There are 4 ways to turn a row about zero (a turn may also mirror it). The second row of each pair is the first, turned, with some noise. The first 40 pairs use one turn. New pairs use 3 turns, one after the other, and a turn may come again.
In the rows, 128 means zero.
Known pairs, each followed by its turns in order:
[139 168 134  86  98 130 169 154 112]
[120 157 150  99 135  90  83 164 121]
T

[135 178 157  90 162  83 172 136 137]
[139 131 204 129 145 175 167 137 132]
Q

[127 138 116  78 173  90  85 113 174]
[147  84 137  74 135 141 188 148 170]
Q

[101  95 139 117 144 102 147 177 112]
[128 192 138 102 123 113 122 158 107]
N

[ 99 131 155 139 141 106 104  87 175]
[112  86 148  70 140 114 136 110 120]
Q

[ 95 101 103 138 177  95 154 173 105]
[178  95 146  93 174 167 111 113 151]
U

[167  91 103 171 131 145  93 137 143]
[161 140 115 165 107 119 169  96 161]
T

[172 116 137 122 160 168  79  96 133]
[141 110 143 119 117 117 158  49 162]
N

[ 78 156 168 133 153  77  96 130  85]
[139 105 168 118 103 181  99 109  62]
U

[138 164 132 104 144 144 109 147 150]
[122 125 156 120  97 122  95 109 129]
T

[108  82  85 161 126  94 119 131 124]
[147 132 113 101  70  92 107 149 128]
Q

[124  94 141 135 111 110  92 168 157]
[136 149 132 113  88 137 180 160 133]
N

[147 146 123  86 127 177 162  96 130]
[132 107 156 154 112  91  92 179 113]
T

[129  91  88 144  86  89  94 161  95]
[106 141 141 117 149 145 198 158  75]
N

[125 177  81 139  80 120 127 141  94]
[122 170 113 134 161 134  75 137 179]
T

[108 112 133 154 101 102 138 128  96]
[ 92 125 118 104 133 120 129 153  92]
N

[ 95 130  78 121 117 170 103 145 179]
[125 101  79 131  75 118  91 109 164]
T

[165 147 115  78 170 143 148 119 115]
[167 128 122 142 161 179 158 149 123]
Q

[ 94 104 125  95  90  95 173 146 115]
[165 133 173 169 100  81 130 122 132]
Q

[122  83 126 134 158 159 124 176 105]
[136 124 162  82 171 125 163 113 146]
U

[ 95 102 136 155 165 134 176 160 152]
[ 82 143  83 118  92 124 161 135  90]
T

[101 109  78 147 160  97 144  85 115]
[168 114 128  93 104 113 118 177  86]
Q

[119 136  94 100 150 127 130 118 152]
[128 130  82 109 128 140 109 112 139]
U

[178 160 177  88 164  98  99 142 157]
[195 146  92 128 135  84 155 117 179]
N

[118  94 141 151 149  88 173 135 158]
[159 119 133 131 131 181 135 167 165]
U

[127 173 137 175 103  87 138 128 104]
[ 86 174 169 113 133 112 114 152 114]
Q

[ 78 106 101 118  87 149 162 176 100]
[147  76 130 159 178 125 163  84 139]
U

[138 170  78 111 169  86 137 151 131]
[163 107  96  94 138 124  61 134 128]
U

[133 142 177 177 140 142 173  96 171]
[ 98 113  72 121  87 129  81 121 172]
N

[151 111 148 164  95 175 145 152 110]
[138 141 160 150 146  88 184 137 130]
U

[152 101 140 137 164 172  98 178  95]
[151 168 145  69 127 158 144  84 128]
N

[155  96  96 155 110  95 162  83  77]
[145 145 102 172 207 109 155 154 121]
T

[130 125 114 170 162  98 165 148 128]
[ 82 171 104 121 152 140 118 143 150]
N

[ 78 150 110 168 115  91 178 104  83]
[201 111 137 187 112 156 108  98 129]
U

[154 178 102  91 165  87 143 131 103]
[153 152 154 129 143 162 173 186 135]
Q

[119  89  95 120 140 145 145  91 143]
[173  87 110 121 125 119 105 134 107]
Q

[103 130 162 128 176 152 161 167 165]
[144 173 128 114  97 143  74 140 165]
N

[ 87 170 153 167 109 161  77 166  99]
[139 139 157 138 161 119 155 105  36]
U

[ 99 162  92  96 178 161 119  81 162]
[105  63 126 168 101 136  74 109 102]
T

[110 165 158  93  86 152 147 165  98]
[126 156 148  78 113 131  88 183 138]
T

New pairs, each followed by its turns in order:
[178 106 170 150 172 176 153 165 153]
[ 95 102 134 107  51 100 142  82 107]
Q N N

[111 133 169 170 174 108 121  83 140]
[ 86 103 126  91  91 148 118 151  82]
U Q Q

[148 133  80 148 122 157 123 157 124]
[140  97 104 150  96 106 110 140 151]
N U U

[137 102 138  90  80 106 125 166 128]
[135 113 140 125 138 197 102 104 140]
T Q Q

[ 83 127 163  97  84 130 153  81 161]
[104 163 113 110 138 113  65  79 100]
Q T N

[ 87  82 123  82 162 155 167 155 111]
[145 133 123 152 120 135 133  40 157]
Q N U

[130 175 120 161 133 117 152  92  80]
[110  89 146  93 141 150 179 166 139]
U Q Q

[135 149 104  83 156  84 160 128 132]
[114  98 137 192 137 119 162 117 134]
N Q Q

[ 98 165  91 119 142 158  98 103 142]
[134 128 129 166  98 162 156  82 140]
U T T

[134  81 120 152  90 162 144  88 102]
[161 197 117 130 132 130 148 113 171]
T U N

[157 124  97 124 131  84 177  87 168]
[166 102 172 141  69 124 131 147 164]
T U T

[126 138 170 125 107 123 119  96 161]
[105 153 140 157  86 125 131 141 154]
T Q U

[110  96 155 158 129 147 123 114 167]
[125 173 109 159 103 106 100 108 136]
N N Q

[148 108 137 104 127 106 178  98 116]
[ 75 127 153 100 114 118 150 143 134]
T U U

[113 172 140 119 159 143 158 125 110]
[114 106 109 112 117 131 126  92  84]
N U U

[ 83 108 151 156  92 110 166 162 138]
[182 139 137 159  81  99 127 121 156]
Q N Q

[111 150 148 108  88  92  97 123  82]
[144 172 138 137 164 156 158 173 104]
N T Q

[120  86 100 111 163 109 121  77 103]
[159 104 139 146 186 166 145 109 106]
T Q N

[131 100 171 138  99 178 125 169 167]
[ 85 173 112 162 151 115  98  82 111]
U Q Q

[125 146 161 173 162  78 115  81  93]
[116 138 185  78 110 115  65 158 128]
Q N U

[ 80  79 106 104  96 177 160  99 109]
[190 102 123 170 184 125 152 159 133]
Q Q N

[147 146 104  80 106 130 179 114 166]
[104 127 167 177 127 165 170 117 140]
Q U Q

[ 91 156  88 168 168 154  86  91 169]
[108  86 125 150 189  95 195 141 121]
U U N

[146 135 122 102 166 133 144  80 170]
[128 146 132 121 182 170 125 165 137]
U Q U

[110 161 132 175  99  89  93 166 159]
[155 121  95 117  79  64 130  95 135]
T T Q

[141 155  92 121 179 129  99 169 149]
[113 127 156 133 145 178 145 125 186]
T N U

[ 79 140  87 163 148 105 141 174 154]
[166  66 136 149  98 140 132 162  89]
N T N

[133 104  96 150 151 178 175  84 177]
[ 99 126 150 210 176 155 144 123 130]
Q Q N

[143 173 149 162  93 173 131  90 135]
[ 79 144 119 177 110 169 155 109 121]
T Q U

[122 174 172 170 127 106  99 122 161]
[157 127 120 177  79  87 124  98 138]
T T Q

[136 126 145 167 176 173 141 160  77]
[146 149 118 137  80 136 167 179  75]
U U N

[157 117  77 132 116 154 125  84 119]
[ 81 134 130 124 135 180 159 127 148]
T U Q

[165 111 109 111 127 170  85 131 151]
[112 120  76 149 130 161 128 171 121]
N U N

[ 81 130  93  79  88 121  85 111 121]
[107 166 157 166  99  97 109 161 171]
T T U

[125 142 104  94 118  80 120 168  77]
[ 91  82 147 152 157 121 157  88  96]
U U Q

[138  94 174 127  87 132 109 175 135]
[143 132  61  93 135 108 143  98 129]
T U T

[111 125  88 124 114 140 160 166  93]
[157 144 126  77 123 118 161 152 146]
T N U

[162 149 156 158 100 160 132 159 116]
[141 163 105 172 119 105 136  85 139]
N Q T

[147 134 175 165  96  86 130 109 169]
[133  88  95  76  91 173 113 146 126]
N U Q

[132  90  98 133  79  96 138 133 142]
[154 129 153 138 158 177 111 155 142]
N T N

[157 116 129  77 175 147 105  85 158]
[151 103  82  99 114 101 165 122 177]
U T Q

[107 169  77  90 120 110  85 140  83]
[114  88 161 133 158 118  53  95 134]
N N T

